The rows are grouped in 3 ways, from coarse to fine. Each group lies inside one group of the grouping before and may be the whole of it. The rows also spread widely along 14 directions, which tell nothing about the answers.
Some rows, each with its group in each grouping after it:
[-1.00 -4.05  0.77 -0.05 -1.75 -1.51  0.52 -0.39 -0.71  1.75  1.72  1.88
 -1.95  2.31 -0.28  1.45 -0.58  2.05 -0.94  0.73  0.94]
k_500 buli k_54
[-1.69 -1.77 -0.03  1.36 -0.21  0.42 -2.22 -1.16 -2.67  1.49  3.16 -0.19
  0.42  3.02 -0.99 -0.56 -1.32  3.57  0.22  0.26  0.93]
k_500 buli k_495
[-0.87 -0.33 -1.31  2.14  0.84 -0.54 -0.12 -0.10 -2.03  0.00  1.28 -0.98
  0.41  0.24 -1.61  0.04 -1.16 -0.24 -3.04 -1.75 -1.96]
k_500 mobu k_865
[ 0.66 -1.99  1.28 -2.47 -1.82  0.48  0.99 -1.30  0.33 -1.12 -3.68  2.19
  0.32  2.04  3.60 -1.21  2.47  2.71  1.16 -0.49  0.48]
k_500 vodib k_433
[ 4.96  0.05  0.84  2.55  0.00 -1.87 -1.24  2.02  1.00 -2.59  1.09 -1.38
  2.59 -1.37 -1.95 -0.69  3.29  0.79  0.27  2.55  2.70]
k_500 buli k_330
[ 2.94  0.85  0.34 -0.57 -1.30  1.24 -0.76  0.79  2.86 -0.05 -3.34  3.66
  0.97 -4.35 -0.57  1.71 -0.06  0.44  3.24  3.44  0.05]
k_309 Nevak k_254
[-0.82 -0.47 -1.04 -1.92 -3.60 -0.39 -0.37  1.83  0.16 -0.89  1.17  0.97
  0.68  0.98 -0.77  2.63 -1.59  0.50  1.04 -0.21 -2.45]
k_500 gozo k_690
[ 1.95  0.55  0.42  3.40  1.21 -0.74 -2.50 -1.23  0.19 -1.03  0.71  1.55
 -1.17 -0.81 -1.72  0.28 -2.46  2.91  0.41  2.10  0.99]
k_309 tovo k_350
[ 4.14  0.67 -0.46  4.35 -1.41 -2.22  0.97  0.62  0.74 -2.60 -0.21 -5.26
 -1.07 -3.41 -4.26  0.41 -1.68 -0.81  1.45  0.75  2.51]
k_500 vodib k_640
[ 1.78 -2.08  0.25  0.21  0.28 -1.04 -0.09  0.81 -0.21  0.71  2.83 -1.64
 -0.81  2.36 -1.55  0.79  0.19  1.45  0.35 -0.85  1.59]
k_309 gare k_878
[ 1.75 -1.40  1.15 -1.93  0.30 -0.82  2.20  2.26  2.05 -1.27  0.66 -0.20
  2.48 -1.29 -1.12  2.32  4.21  0.05 -0.68  3.45  2.41]
k_309 Lino k_537
[ 0.17  0.84  0.68  0.01 -0.46 -1.67 -1.95 -0.26 -0.29 -0.96  1.75  2.18
 -1.91 -0.40 -0.16 -1.72 -1.29 -1.38 -2.09  1.92  0.35]
k_500 vodib k_968
[ 0.67  1.07  1.25 -1.07  0.54 -1.26  2.74 -1.04  0.82 -2.20 -0.74 -2.60
 -2.16  0.47 -1.16  0.72  1.06 -1.29 -2.48  0.86  0.99]
k_460 vad k_474
[-2.14 -1.61 -1.92 -0.29  1.00  1.19  1.93  1.92 -0.12 -0.51 -0.23 -0.83
  2.89 -1.94 -1.27  2.80  0.13  0.78  0.15 -1.48 -1.07]
k_500 gozo k_171
[-3.35 -3.15  1.81 -3.06  0.04  1.80  1.16 -1.23 -0.54  2.70  1.89  0.25
 -2.86  3.09 -1.18 -0.65  0.39  2.74 -0.92 -0.74  3.92]
k_460 pive k_194
[ 1.95  0.50  1.33  1.65  0.11 -2.51 -0.35  1.31  1.21 -0.91  0.04 -0.43
 -0.28 -2.24 -0.74  0.87  1.69 -1.27 -0.69  3.14  1.00]
k_500 buli k_495
[-0.16 -0.59  0.14 -0.99  1.08 -0.69  3.13  0.89  0.79 -0.57 -0.77 -3.43
 -1.08  0.16 -0.77  2.76  0.70 -1.06 -1.09 -1.78 -0.59]
k_309 Nevak k_254
[-0.44  1.25 -1.36 -0.08 -1.39  0.58  0.01 -0.68 -0.27 -2.70 -2.98  0.26
  0.16 -1.11  0.50 -1.07 -1.45 -0.36  1.34 -1.30 -0.89]
k_500 buli k_495
[ 3.78 -0.70  1.08  1.71  5.20 -2.79 -0.24  1.77  2.23 -0.66 -1.22  0.67
  0.49 -3.70  2.55 -0.39  3.41 -1.95  1.55  2.04  1.79]
k_500 buli k_330
[-1.29 -1.03  1.55 -1.50  1.40  2.61  0.17 -1.11  0.37 -0.04 -0.94  2.73
  2.20 -0.87 -0.35  1.55  1.82  3.96 -0.93  4.47  1.39]
k_500 mobu k_865
[ 2.28  1.46  1.18 -0.60 -1.11 -0.44 -2.20  1.04  2.01 -1.33 -0.58  0.25
  0.02 -1.65  0.06 -0.11  0.35  0.69  3.61  2.67  2.14]
k_309 Nevak k_254
[-0.38  0.74 -0.28 -0.03 -0.66  0.47 -0.97 -0.53 -1.39  0.73 -1.50  1.70
  1.25  0.98  1.16 -0.39  0.72 -0.30 -1.54 -0.59 -3.53]
k_500 buli k_495
[-0.77  0.21  1.02  2.11  1.78  1.95 -1.99 -1.11 -1.17  0.26 -1.95  0.62
  1.23 -0.78  0.54 -2.00  1.05  3.61 -0.30 -0.64  0.80]
k_500 vodib k_968
[-1.66  1.94 -1.42 -1.45  0.06  2.85  0.80  1.54  1.31 -2.42 -0.26 -2.39
  0.31 -0.64 -2.85  3.45 -2.84  1.98  2.64 -2.41 -1.15]
k_460 pive k_194
[-0.61  1.41 -0.20  0.02 -1.26 -1.30 -1.08  1.51  0.26 -1.09  0.66  1.12
  1.31  0.13  0.10  3.85 -0.79  0.40 -0.70  1.51 -4.37]
k_500 gozo k_171
[ 0.96 -0.81 -0.69  0.50  1.14 -0.97 -1.90 -0.22 -1.59  2.04  2.16  1.09
  1.85  2.08  1.38 -0.08 -0.13  0.47  0.78  0.14 -1.98]
k_309 Lino k_537
[-0.21  0.66 -0.25  3.77 -0.88 -3.70 -0.35  0.19 -1.69 -1.27  0.41 -2.65
  0.81 -1.36 -0.16 -1.93  1.10 -2.22 -2.12  0.57  0.40]
k_500 buli k_54
[ 1.09  0.26 -0.91  1.57  0.51 -2.04  0.28 -0.48 -0.28 -0.68 -0.77  1.43
  0.83 -1.56  0.40 -0.12 -0.43 -1.52 -0.77  1.16 -1.20]
k_309 Lino k_537
[-0.78 -0.70  0.93  0.37  1.94  0.45 -1.27  0.17  0.14  1.65  0.49 -0.09
  0.01 -1.54 -0.08 -0.91  0.64  1.19  1.71  1.64  3.49]
k_309 gare k_878
[-0.46 -0.46 -3.50  2.92  0.89 -0.32  1.99  0.71 -0.06 -3.43 -2.09 -0.09
  2.58 -3.39 -1.26  2.00 -2.33  0.70  0.83 -2.65 -1.88]
k_309 Nevak k_254
[ 0.64  4.35  0.12 -2.20  2.69  1.52 -3.33 -0.01  0.59 -3.41  3.39 -1.36
 -0.15  0.22 -1.58  0.38 -2.83 -0.21  0.91  3.69  0.09]
k_500 mobu k_865
[ 3.95 -0.15 -0.48  1.11 -0.38  0.20 -0.37 -0.16  0.05 -0.96 -0.54 -1.91
  0.76 -0.84 -1.77 -2.62  0.59  0.09  1.72 -0.66  2.58]
k_309 Nevak k_254
[ 0.08 -0.27  0.42 -0.63 -1.80 -0.92 -0.08  0.84 -0.09  0.66  0.28 -1.19
  0.64  1.34  0.34  2.65  0.53  0.75  0.74  0.49 -2.16]
k_500 gozo k_171
[ 1.72  3.28  1.18  0.79 -2.06 -1.68 -2.14  0.36  0.00 -2.19  0.72  0.81
  0.51  1.95 -0.85  0.61  1.16  0.52 -2.95  1.16 -3.04]
k_460 vad k_474
[-1.56  0.74 -0.11  0.25  1.36 -0.40 -1.62  1.87 -0.04 -1.26  3.34  0.02
 -1.12 -0.88 -1.95  0.27 -1.80 -0.82 -2.15 -0.10  0.45]
k_500 vodib k_433

New rows. What belongs after each?
[ 1.21 -0.33  1.75 -0.94  3.58  1.03  1.82 -1.19  0.04  1.38 -1.13 -1.13
  0.48  2.00  0.84  0.62  3.53  1.30 -1.95 -0.41 -0.90]
k_460 pive k_194
[-1.30 -1.38 -0.40 -1.69 -1.88  1.94  3.47 -2.62 -1.58  1.40 -2.20 -1.92
 -0.28  1.81 -1.38 -0.72  0.48  0.41 -1.06 -1.99  0.29]
k_460 vad k_474
[-2.92 -0.37 -1.82  2.28  2.02 -1.98  0.23  1.50 -1.26  1.77 -0.25 -1.25
  1.78 -2.27  1.71  0.48 -0.10 -2.48  0.53 -2.53 -1.99]
k_309 Lino k_537
[-1.27 -1.03  0.62 -0.98 -2.76 -0.90 -0.45 -0.37 -0.65  0.99 -1.28  0.36
 -1.73  1.72  2.14 -0.07 -0.80  0.58  1.40 -1.41 -0.96]
k_500 vodib k_640
[ 2.09 -0.95  0.53  0.30  1.64 -0.68  0.20 -0.10  1.00  4.77 -0.29  2.03
 -2.10 -2.41 -0.39  2.17 -0.71 -2.75 -0.02  2.41 -1.69]
k_309 tovo k_350
[-1.67 -2.74 -0.88 -0.63  2.00 -0.61  3.81 -2.51 -1.90  0.31 -0.57 -0.02
 -1.56  1.17  0.19 -0.65 -0.18 -1.66 -4.11 -1.21 -0.32]
k_500 buli k_495
[ 0.49 -0.80 -0.21  0.13  2.17  1.04  0.02 -0.16 -1.97  2.69  0.47 -2.07
  2.12  1.96  0.29 -0.59  2.23  0.22 -1.19 -2.43 -1.70]
k_309 Nevak k_254
[ 4.41 -0.69  0.36 -1.30 -1.03  0.52  1.57 -1.01  0.95 -1.79 -2.82 -0.77
  1.30  0.28  0.77  0.23  1.41  1.32  2.76  1.27  0.35]
k_500 vodib k_640
[-1.53 -0.51 -0.63 -1.16 -1.41  1.79 -0.13 -0.24 -0.76 -1.45  0.24  0.47
  2.34 -0.31 -1.46 -0.32  0.02  1.90  0.67  1.66  1.68]
k_500 buli k_495
[ 1.25 -1.54  0.35  2.91  3.35 -0.20  0.20 -0.83 -0.86 -0.26 -1.31  2.46
  0.39 -0.23 -0.05 -0.87  1.80  1.59 -3.83 -0.95 -0.66]
k_500 buli k_495
[-0.09 -2.25  0.54 -2.95 -3.09  1.46  1.78 -1.24 -0.38  1.26 -2.02  1.72
  1.06  1.21  0.44  0.30  1.82  1.40 -0.03  1.22  0.01]
k_500 gozo k_171
[ 0.29  0.54  0.35 -1.64 -2.78 -0.03 -1.36 -0.01 -0.09  1.03 -1.39  1.14
 -0.29 -0.12  1.31 -0.70 -0.14 -1.08  1.57  0.91 -1.22]
k_500 mobu k_865
[-0.10 -2.38  0.45 -0.54 -0.14  0.19  2.18  1.41  0.55  4.53 -1.20  0.25
 -0.05 -1.53 -0.45  0.84  2.61 -1.63 -0.35 -1.38 -0.25]
k_460 pive k_194
[-1.47 -0.46 -0.01  2.56  1.13  0.34 -0.45 -0.31 -1.16  1.29  0.59 -1.68
  0.77 -0.08 -1.46  0.69 -0.05  2.46  0.10 -1.17  0.41]
k_460 vad k_474
[ 2.72  0.62 -1.34  2.17  0.89 -1.58 -0.92  0.60 -1.03  0.51  0.17 -0.75
  2.12  0.34  0.85 -1.45  1.01 -1.36  0.71 -2.55 -2.85]
k_460 pive k_194
[ 1.66 -1.39  0.37 -0.92 -0.44  0.55  2.80  0.26  2.03  1.15 -2.47  1.94
 -0.54 -2.99 -1.31  1.23  0.96 -0.85  0.48  1.27  0.85]
k_460 pive k_194
[ 2.04  3.65  2.88 -1.27  2.27  0.29 -4.39 -1.32  0.57  1.28 -0.24  0.60
 -1.56  2.79  3.46 -1.73  0.94  1.01  2.28  1.41 -1.35]
k_460 pive k_194
[-1.86 -0.73  0.48 -0.20  0.08 -1.94  0.65  0.01  0.05 -1.32  1.95 -1.99
 -0.44 -0.59 -0.70 -0.49  0.34 -0.16  0.94  1.72  3.87]
k_460 vad k_474
[-2.35  0.58 -0.48 -0.10  3.28 -0.30  0.79 -1.31 -0.81 -1.37  0.13 -1.70
 -1.75  0.32  0.65 -2.53 -0.94 -1.12 -0.87 -2.52  1.25]
k_460 pive k_194
[-4.36  2.57  0.23 -0.16  0.61 -0.73 -1.51 -0.31 -1.36 -1.25  1.86 -2.75
 -2.71  1.82 -0.21  0.73 -2.85 -0.64 -1.49 -0.83 -1.33]
k_500 buli k_495
[ 2.61 -0.65 -0.07  0.41  2.70 -0.17  0.19 -2.42 -0.46  1.56  0.70 -0.30
 -1.20  0.41 -0.47  0.11 -1.40 -0.31  0.39  1.90  0.06]
k_309 tovo k_350
[-0.79  0.49 -1.21 -0.14  3.82  1.17  0.59  1.51  0.46 -1.53  0.00 -1.24
  0.51 -2.26 -1.24 -0.73  0.30 -1.06 -0.81 -2.44  1.44]
k_309 gare k_878
[-3.23  2.06  1.68 -5.34 -1.31  3.11 -0.26 -0.98 -0.20  2.73 -2.24 -0.04
 -1.20  0.07  1.27 -1.38  1.16 -2.35 -0.59  1.36 -0.61]
k_500 gozo k_690
[ 1.76 -0.38  0.67  2.82 -0.27 -1.04 -0.14 -2.10 -1.15  0.19 -2.88 -3.66
  0.20 -0.57  1.42 -2.27  0.91  1.21  3.01  0.25  2.07]
k_500 mobu k_865
[ 0.10  0.36  1.35 -0.03 -0.24 -0.37 -0.61  2.52  1.37 -0.88 -0.66  1.46
  0.18  0.00 -0.38  2.74  2.06  1.55 -2.50 -0.74 -2.09]
k_500 gozo k_171
[ 0.78  2.26  0.31  1.45 -1.46 -1.64 -3.53  0.01  0.43 -2.66 -0.84  3.58
  0.10 -1.14  1.20 -0.25 -1.43  0.75  0.45  2.46 -1.95]
k_500 mobu k_865
[-0.20  0.33  0.87 -2.44  1.21 -0.04  1.57 -0.93  0.78 -1.37  1.13 -0.25
 -2.30  1.15 -1.28  2.85 -1.26 -0.28 -2.43  2.60 -1.01]
k_500 gozo k_690
[ 1.29  1.00  0.01  2.26 -2.60  0.00 -3.31  0.36  0.28 -1.08 -0.40  0.29
 -0.86 -0.84 -0.82  0.18 -3.03  2.95  3.82 -0.08  0.27]
k_500 vodib k_968
[ 1.36 -0.42  1.21 -1.12 -2.01 -2.99 -0.45  0.59  1.79  0.27 -0.48  0.55
 -3.54  1.41  1.86  1.98 -1.25 -0.38  2.97  0.33 -0.29]
k_309 Lino k_537
[-1.51  0.18  1.73  0.63  0.62 -1.16 -2.79  2.18  1.83 -4.14  0.09  2.10
 -1.02 -0.71  0.81 -0.67  0.80  3.80  0.44 -0.31  3.36]
k_500 gozo k_171
[-1.31  0.38  0.56 -4.70 -2.05  1.40 -0.03  1.93  0.82 -0.14  2.44  2.79
  3.39 -0.14 -1.72  1.91  2.32 -0.49 -2.05  4.88  0.15]
k_309 Lino k_537
[-1.51 -0.61  0.80  1.34 -1.35 -0.70 -0.79 -1.16 -1.57  1.13 -0.58 -1.74
 -1.44  0.65  0.13 -1.80 -0.08  0.56  0.37 -0.56  1.57]
k_500 buli k_495
[-1.39  0.52  0.25  0.29 -2.88 -1.13 -0.64  2.52  0.77 -1.39  2.04 -1.41
 -1.04 -2.44 -3.10  1.44 -1.45 -0.70 -0.10  1.35  1.73]
k_500 vodib k_968
[ 0.10 -0.64  1.81 -1.19  0.78 -1.66 -1.08 -1.43  0.67 -1.45  2.41  3.61
  0.62  0.33  0.88 -0.47  0.93  2.09  0.37  6.56  3.14]
k_460 pive k_194
[-1.83 -1.27 -0.40  0.51  0.93  1.00  1.79 -0.16 -1.27  1.71  0.42 -3.75
  1.82 -2.22 -2.16  0.76  0.83 -0.50 -0.24  1.67  1.89]
k_500 mobu k_865
[ 2.94 -1.12 -0.33  0.58 -0.79  0.01 -1.94 -0.72 -1.11  3.38  0.51  1.73
 -1.52  2.82  0.83  0.66 -2.25  0.66  1.08 -1.86 -4.01]
k_500 vodib k_433
[ 1.19  2.68 -0.25  1.95  2.39  0.03 -0.26 -0.65 -0.22 -1.97 -1.25 -1.10
  1.53 -1.22 -0.35 -0.97  0.74 -0.12 -1.09 -0.04 -1.15]
k_460 pive k_194
[ 0.95 -0.62 -0.24 -0.81  2.37 -0.36  2.65 -0.66  0.37 -1.61 -2.12 -1.80
  0.80 -0.35  1.96  1.28  0.92 -0.42  0.58 -0.09 -0.94]
k_500 vodib k_433
[ 2.55  0.19  0.85 -1.45 -1.92 -1.13  1.63 -0.83  0.85 -2.37 -2.33  1.04
  0.66  0.22  0.87  0.80  1.85 -0.44 -0.90  3.14 -0.86]
k_500 buli k_54
[-1.27 -0.32  1.18  3.67  3.55 -1.73  2.78 -0.61 -1.05  0.15 -0.68 -4.33
 -1.94  1.31 -1.14  1.01  1.83  0.82 -5.22 -3.93 -0.90]
k_460 pive k_194
[ 2.54 -0.56  0.56  0.36 -0.69 -0.33  0.27  0.72  0.78 -0.01 -1.63  0.61
 -0.02 -0.47  0.06  0.93  1.11  0.17 -0.39 -0.19 -1.24]
k_500 vodib k_433
[-0.68  1.37  0.14  0.91  1.94 -0.67 -1.98  1.46 -0.05  0.60  1.95 -2.15
  1.13 -1.42 -0.20  0.56  0.04 -0.56  1.53  1.06  0.53]
k_309 Nevak k_254
[-0.30 -2.30 -0.43  0.09 -0.15 -0.05  1.27  0.07  1.09  1.39 -2.29  3.67
 -2.16 -1.00  0.51  1.06 -1.38  0.79  1.19 -2.61 -0.92]
k_460 pive k_194
[-3.45 -2.75 -0.35  1.46  0.18 -1.21 -0.32 -1.00 -2.45  4.55  0.07  1.74
  0.41  0.24  1.96 -0.96  0.02  0.15 -0.25 -0.72 -0.33]
k_309 Lino k_537
[ 0.29  0.02 -0.41  0.05  1.66  0.74 -1.71 -0.19 -0.43  2.33 -0.45  1.09
  0.09 -1.10  1.01  0.04 -0.95 -0.47  1.67  0.54 -1.56]
k_500 mobu k_865
[ 0.15  1.24  0.01 -2.26 -1.50 -1.07 -0.81  1.90  0.53 -0.05  1.94  0.24
  2.94 -1.06  0.38 -0.28  2.19 -2.41  1.27  2.91 -0.13]
k_460 pive k_194
[ 0.14  0.89  0.22 -0.37  2.83  1.75  1.27 -0.64  0.82  0.92 -2.77 -0.53
  0.76 -1.34  0.77  1.73  0.55  0.68  1.68 -0.23 -1.56]
k_460 pive k_194
[ 0.66  0.89 -1.49 -1.11  1.65 -0.68  2.74 -0.08  0.97 -2.61 -3.02 -1.38
 -0.14 -1.67  1.52 -1.21  0.31 -3.07  1.20 -2.96 -0.72]
k_460 pive k_194
[-0.23  1.03  1.53  2.26 -0.25 -1.60 -4.89  3.45  0.76 -0.18  0.54 -0.40
 -0.14 -1.30  1.03 -1.76  1.51  1.29  2.52 -1.58  1.66]
k_500 gozo k_690
[-0.67  1.13  0.13 -1.27  1.49  1.30 -0.17  0.73  0.83 -1.24 -1.80  1.75
  0.39 -2.20 -0.02 -0.67  1.02 -0.94 -1.74 -0.01 -0.55]
k_500 gozo k_690
[ 1.68  1.64  1.35  1.84  3.65 -1.72 -3.80  1.20  1.16  0.94  2.03  1.71
 -1.30 -2.99  0.02 -1.52  0.21 -1.53  0.09  3.05  2.17]
k_309 gare k_878
[ 3.11  0.48 -0.47 -2.86  1.79  1.30  0.22  2.03  2.20 -2.42 -0.61  0.19
  2.31 -0.99  0.45  1.36  1.45 -0.04  2.80  0.56 -0.74]
k_500 gozo k_690
[ 0.57  0.92  1.75 -0.10  2.79  0.44 -1.53 -1.06 -0.09  0.06 -0.46  1.08
  1.17  0.92  1.55 -1.56  3.01  1.77 -0.78  1.14  0.66]
k_460 vad k_474
[-0.60 -3.18  0.23 -0.77  1.85  0.73  1.16 -0.77 -0.75  3.53 -1.12  2.53
 -0.37  0.95  1.43 -0.15  1.47  0.84 -1.28 -1.51 -0.23]
k_309 gare k_878
[-1.43 -1.62 -0.71 -0.60 -0.80  2.03  2.49 -0.01  0.59 -0.96 -3.90  0.15
 -0.22 -2.70 -1.06  0.37 -0.14  1.11  0.37 -1.65  1.31]
k_500 mobu k_865
[-0.24  0.58  0.56  1.08  3.09 -1.40 -0.35 -1.50 -0.14 -0.58  0.64  0.40
 -0.15 -0.88  1.01 -1.09 -0.03 -0.10  0.11  2.26  1.29]
k_460 pive k_194
[-0.17  0.83 -0.47 -2.33  0.50  0.82  2.26  0.26  1.03 -2.48 -0.87 -1.22
 -1.96 -1.08 -1.95 -0.57 -0.59 -2.32 -2.12 -1.46  1.23]
k_309 Nevak k_254
[-0.50  0.13 -1.89  0.55  0.61 -1.37  0.88 -3.49 -1.98 -3.15 -2.34  0.63
  0.51 -0.08  2.87 -3.01 -1.80 -0.89  0.29  0.07 -0.80]
k_500 mobu k_865
[-0.21  0.17  0.52  0.37 -0.40  0.38  0.29 -1.71  0.36 -1.16 -1.50 -0.93
 -0.36 -0.80 -0.37  2.14 -1.77  2.57  2.25  3.00  0.61]
k_500 mobu k_865
